There are 4 ways to turn a row about zero (a turn may also mirror it). The second row of each pair is the first, turned, with some noise. The first 36 pairs use one turn. New pairs use 2 turns, one after the other, and a turn may come again.
In the rows, 128 means zero.
Known pairs, each followed by its turns in order:
[145, 72, 94, 141, 123, 103, 131, 136]
[132, 165, 137, 90, 126, 91, 159, 127]
Fof

[133, 125, 132, 88, 131, 181, 123, 121]
[99, 131, 139, 82, 122, 128, 168, 127]
Dok

[95, 128, 128, 106, 114, 117, 80, 129]
[120, 81, 147, 148, 101, 135, 148, 131]
Dok

[136, 156, 113, 128, 132, 75, 137, 128]
[150, 126, 128, 150, 125, 109, 101, 171]
Dok

[120, 125, 141, 176, 130, 119, 130, 187]
[153, 109, 113, 83, 140, 165, 162, 139]
Fof

[146, 127, 149, 125, 120, 88, 121, 145]
[135, 138, 115, 152, 100, 143, 115, 150]
Dok

[119, 132, 148, 147, 99, 128, 121, 136]
[115, 133, 161, 107, 126, 140, 128, 131]
vod

[145, 126, 180, 124, 101, 124, 141, 128]
[177, 111, 141, 125, 130, 128, 96, 132]
Fof

[123, 125, 149, 120, 145, 119, 156, 149]
[145, 132, 106, 137, 143, 144, 101, 135]
vibi

[135, 117, 143, 135, 141, 85, 155, 189]
[166, 150, 103, 131, 109, 153, 72, 124]
vibi

[95, 124, 104, 147, 110, 135, 127, 140]
[107, 133, 117, 99, 129, 145, 132, 101]
Fof

[83, 153, 133, 153, 142, 122, 128, 119]
[127, 89, 125, 103, 138, 158, 137, 143]
vod

[155, 126, 84, 125, 131, 132, 118, 67]
[102, 77, 133, 129, 103, 107, 170, 110]
vibi

[116, 125, 112, 126, 127, 123, 132, 124]
[124, 112, 125, 131, 137, 116, 124, 129]
Dok

[106, 142, 127, 131, 125, 122, 136, 119]
[126, 125, 114, 111, 136, 120, 129, 146]
vibi

[143, 121, 140, 90, 127, 158, 93, 122]
[93, 165, 102, 121, 122, 105, 147, 113]
vod

[129, 185, 145, 101, 118, 116, 161, 185]
[171, 134, 139, 162, 135, 202, 140, 124]
Fof

[164, 134, 116, 137, 102, 106, 165, 115]
[165, 131, 147, 139, 138, 106, 147, 92]
Fof

[111, 189, 189, 127, 97, 166, 144, 136]
[95, 131, 176, 102, 179, 154, 176, 105]
vod

[136, 140, 115, 68, 123, 120, 139, 145]
[99, 130, 112, 123, 112, 108, 147, 174]
Dok

[108, 163, 141, 152, 103, 100, 123, 151]
[119, 164, 123, 98, 114, 117, 99, 156]
vibi

[130, 150, 129, 134, 126, 118, 127, 129]
[121, 123, 132, 130, 147, 135, 125, 138]
vod

[126, 99, 127, 133, 144, 87, 146, 116]
[168, 112, 127, 140, 106, 113, 126, 157]
vod

[125, 86, 131, 127, 112, 144, 131, 135]
[140, 145, 131, 129, 148, 143, 142, 91]
vibi

[125, 129, 113, 117, 168, 135, 150, 127]
[148, 113, 94, 145, 132, 130, 142, 114]
vod

[189, 149, 185, 99, 149, 125, 132, 141]
[149, 190, 119, 103, 88, 155, 141, 166]
Dok

[67, 129, 129, 151, 103, 132, 110, 148]
[132, 97, 141, 180, 139, 125, 157, 93]
Dok

[98, 127, 119, 116, 141, 177, 120, 124]
[95, 140, 88, 137, 126, 139, 104, 131]
Fof

[114, 139, 129, 111, 143, 115, 84, 128]
[110, 141, 96, 106, 132, 129, 129, 156]
vod

[133, 115, 75, 162, 134, 131, 169, 111]
[134, 123, 77, 131, 95, 118, 170, 111]
vibi

[156, 189, 135, 166, 125, 140, 125, 130]
[140, 79, 119, 154, 175, 140, 147, 115]
Fof

[145, 148, 123, 142, 117, 122, 115, 114]
[101, 124, 136, 127, 107, 110, 129, 127]
vibi

[129, 133, 160, 143, 148, 130, 134, 84]
[129, 85, 124, 143, 104, 100, 115, 133]
Fof

[123, 178, 107, 132, 120, 137, 118, 127]
[99, 112, 122, 122, 167, 145, 107, 120]
vod

[177, 129, 176, 152, 143, 136, 163, 116]
[150, 195, 118, 105, 141, 166, 116, 129]
Dok

[122, 100, 67, 135, 111, 183, 127, 68]
[114, 105, 123, 128, 134, 103, 223, 97]
vibi

New pairs. What belongs after each?
[139, 107, 128, 145, 124, 108, 118, 140]
[106, 125, 142, 126, 144, 105, 137, 128]
vibi vibi

[153, 138, 163, 160, 128, 115, 127, 146]
[128, 156, 174, 125, 118, 117, 113, 125]
Dok Dok

[124, 157, 137, 128, 129, 118, 104, 164]
[134, 145, 142, 151, 87, 132, 139, 131]
vibi Dok

[120, 139, 105, 123, 175, 133, 126, 71]
[153, 88, 162, 90, 109, 144, 99, 150]
Fof vod

[151, 136, 91, 138, 90, 127, 130, 138]
[97, 94, 140, 118, 138, 123, 111, 155]
vod Fof

[115, 142, 141, 127, 126, 161, 122, 138]
[139, 129, 129, 138, 143, 163, 141, 137]
vibi vod

[112, 128, 96, 105, 104, 119, 131, 123]
[145, 149, 157, 141, 112, 109, 128, 135]
vibi Fof

[134, 146, 125, 97, 123, 165, 131, 101]
[152, 83, 110, 122, 125, 110, 130, 146]
vod vod

[67, 137, 142, 122, 120, 142, 118, 135]
[156, 90, 130, 139, 168, 113, 128, 118]
vod vibi

[152, 117, 117, 108, 154, 127, 130, 136]
[120, 158, 149, 134, 137, 141, 127, 119]
Dok Fof

[129, 131, 123, 115, 136, 150, 155, 148]
[126, 134, 138, 149, 108, 140, 148, 114]
Dok Fof

[121, 127, 67, 189, 146, 121, 144, 134]
[65, 156, 138, 157, 160, 99, 107, 143]
vibi Dok

[157, 128, 150, 130, 147, 98, 69, 123]
[160, 151, 128, 134, 140, 178, 83, 131]
Fof vibi

[139, 151, 139, 131, 94, 104, 131, 128]
[130, 131, 137, 137, 136, 159, 102, 152]
vod vibi

[83, 131, 138, 160, 181, 128, 163, 169]
[119, 83, 90, 156, 67, 120, 130, 101]
Dok vibi

[129, 134, 173, 142, 102, 110, 150, 125]
[116, 157, 122, 166, 118, 120, 143, 158]
Dok vibi

[93, 152, 122, 117, 125, 139, 128, 150]
[105, 129, 91, 130, 138, 132, 105, 119]
Fof Fof

[132, 144, 131, 151, 140, 124, 131, 124]
[148, 123, 132, 136, 107, 122, 123, 119]
Fof vod

[108, 153, 135, 125, 143, 154, 135, 108]
[141, 108, 101, 126, 144, 144, 152, 117]
vod vibi

[106, 144, 120, 142, 126, 81, 102, 134]
[124, 135, 117, 131, 186, 149, 124, 126]
Fof vibi

[133, 127, 111, 146, 123, 91, 117, 124]
[127, 123, 146, 107, 154, 102, 128, 110]
vibi vibi

[116, 156, 133, 82, 129, 101, 90, 171]
[103, 142, 124, 187, 141, 165, 155, 155]
vod Fof

[128, 144, 170, 120, 108, 148, 131, 139]
[120, 129, 137, 104, 95, 129, 120, 100]
Fof Dok

[130, 101, 121, 137, 183, 128, 67, 118]
[117, 158, 141, 132, 107, 53, 114, 114]
Dok vod

[125, 126, 122, 125, 137, 121, 134, 102]
[137, 129, 120, 117, 118, 141, 124, 110]
vod vibi

[130, 102, 115, 132, 130, 110, 132, 140]
[147, 134, 138, 150, 125, 141, 122, 119]
Fof Fof

[156, 121, 101, 124, 137, 122, 137, 126]
[113, 117, 131, 137, 116, 140, 103, 148]
vod vod

[137, 139, 165, 161, 109, 143, 127, 129]
[88, 133, 121, 154, 133, 116, 133, 151]
Dok vibi

[109, 144, 165, 132, 94, 127, 116, 133]
[99, 155, 110, 126, 100, 113, 147, 123]
Fof vod

[120, 136, 120, 134, 117, 71, 114, 86]
[80, 87, 115, 134, 121, 142, 162, 143]
vibi Dok

[107, 130, 114, 129, 133, 126, 135, 160]
[123, 153, 134, 121, 107, 111, 117, 138]
vibi Dok

[124, 129, 102, 121, 115, 106, 151, 129]
[137, 123, 123, 114, 94, 138, 108, 129]
vod Dok

[129, 113, 121, 163, 131, 132, 92, 124]
[122, 157, 138, 129, 92, 141, 130, 142]
Fof Fof

[83, 153, 141, 159, 189, 171, 106, 136]
[93, 184, 85, 80, 121, 147, 138, 104]
Fof Fof

[152, 138, 126, 130, 113, 125, 153, 137]
[107, 121, 154, 125, 134, 120, 142, 114]
vibi Fof

[132, 145, 119, 124, 134, 135, 142, 125]
[139, 135, 122, 134, 140, 134, 134, 140]
Dok vod

[131, 141, 159, 149, 126, 119, 121, 129]
[134, 145, 118, 136, 135, 131, 157, 116]
vod Dok

[168, 103, 110, 121, 118, 88, 130, 108]
[151, 130, 130, 171, 90, 126, 97, 125]
vod Dok

[168, 109, 152, 109, 139, 148, 136, 157]
[148, 161, 161, 137, 158, 117, 112, 141]
vod Dok

[67, 115, 140, 172, 132, 155, 125, 123]
[87, 187, 131, 117, 121, 119, 100, 110]
Fof Fof

[121, 86, 130, 121, 128, 122, 145, 140]
[139, 140, 153, 149, 148, 143, 118, 115]
Fof Fof

[142, 134, 109, 138, 124, 123, 144, 135]
[128, 121, 141, 115, 107, 129, 123, 144]
Dok vibi

[118, 155, 83, 129, 133, 129, 132, 101]
[148, 106, 136, 137, 177, 141, 118, 120]
Fof Dok

[133, 110, 81, 113, 129, 127, 134, 136]
[99, 126, 114, 134, 122, 114, 96, 149]
vod vod

[91, 148, 129, 134, 100, 116, 134, 127]
[149, 147, 101, 123, 161, 124, 124, 133]
vibi vod

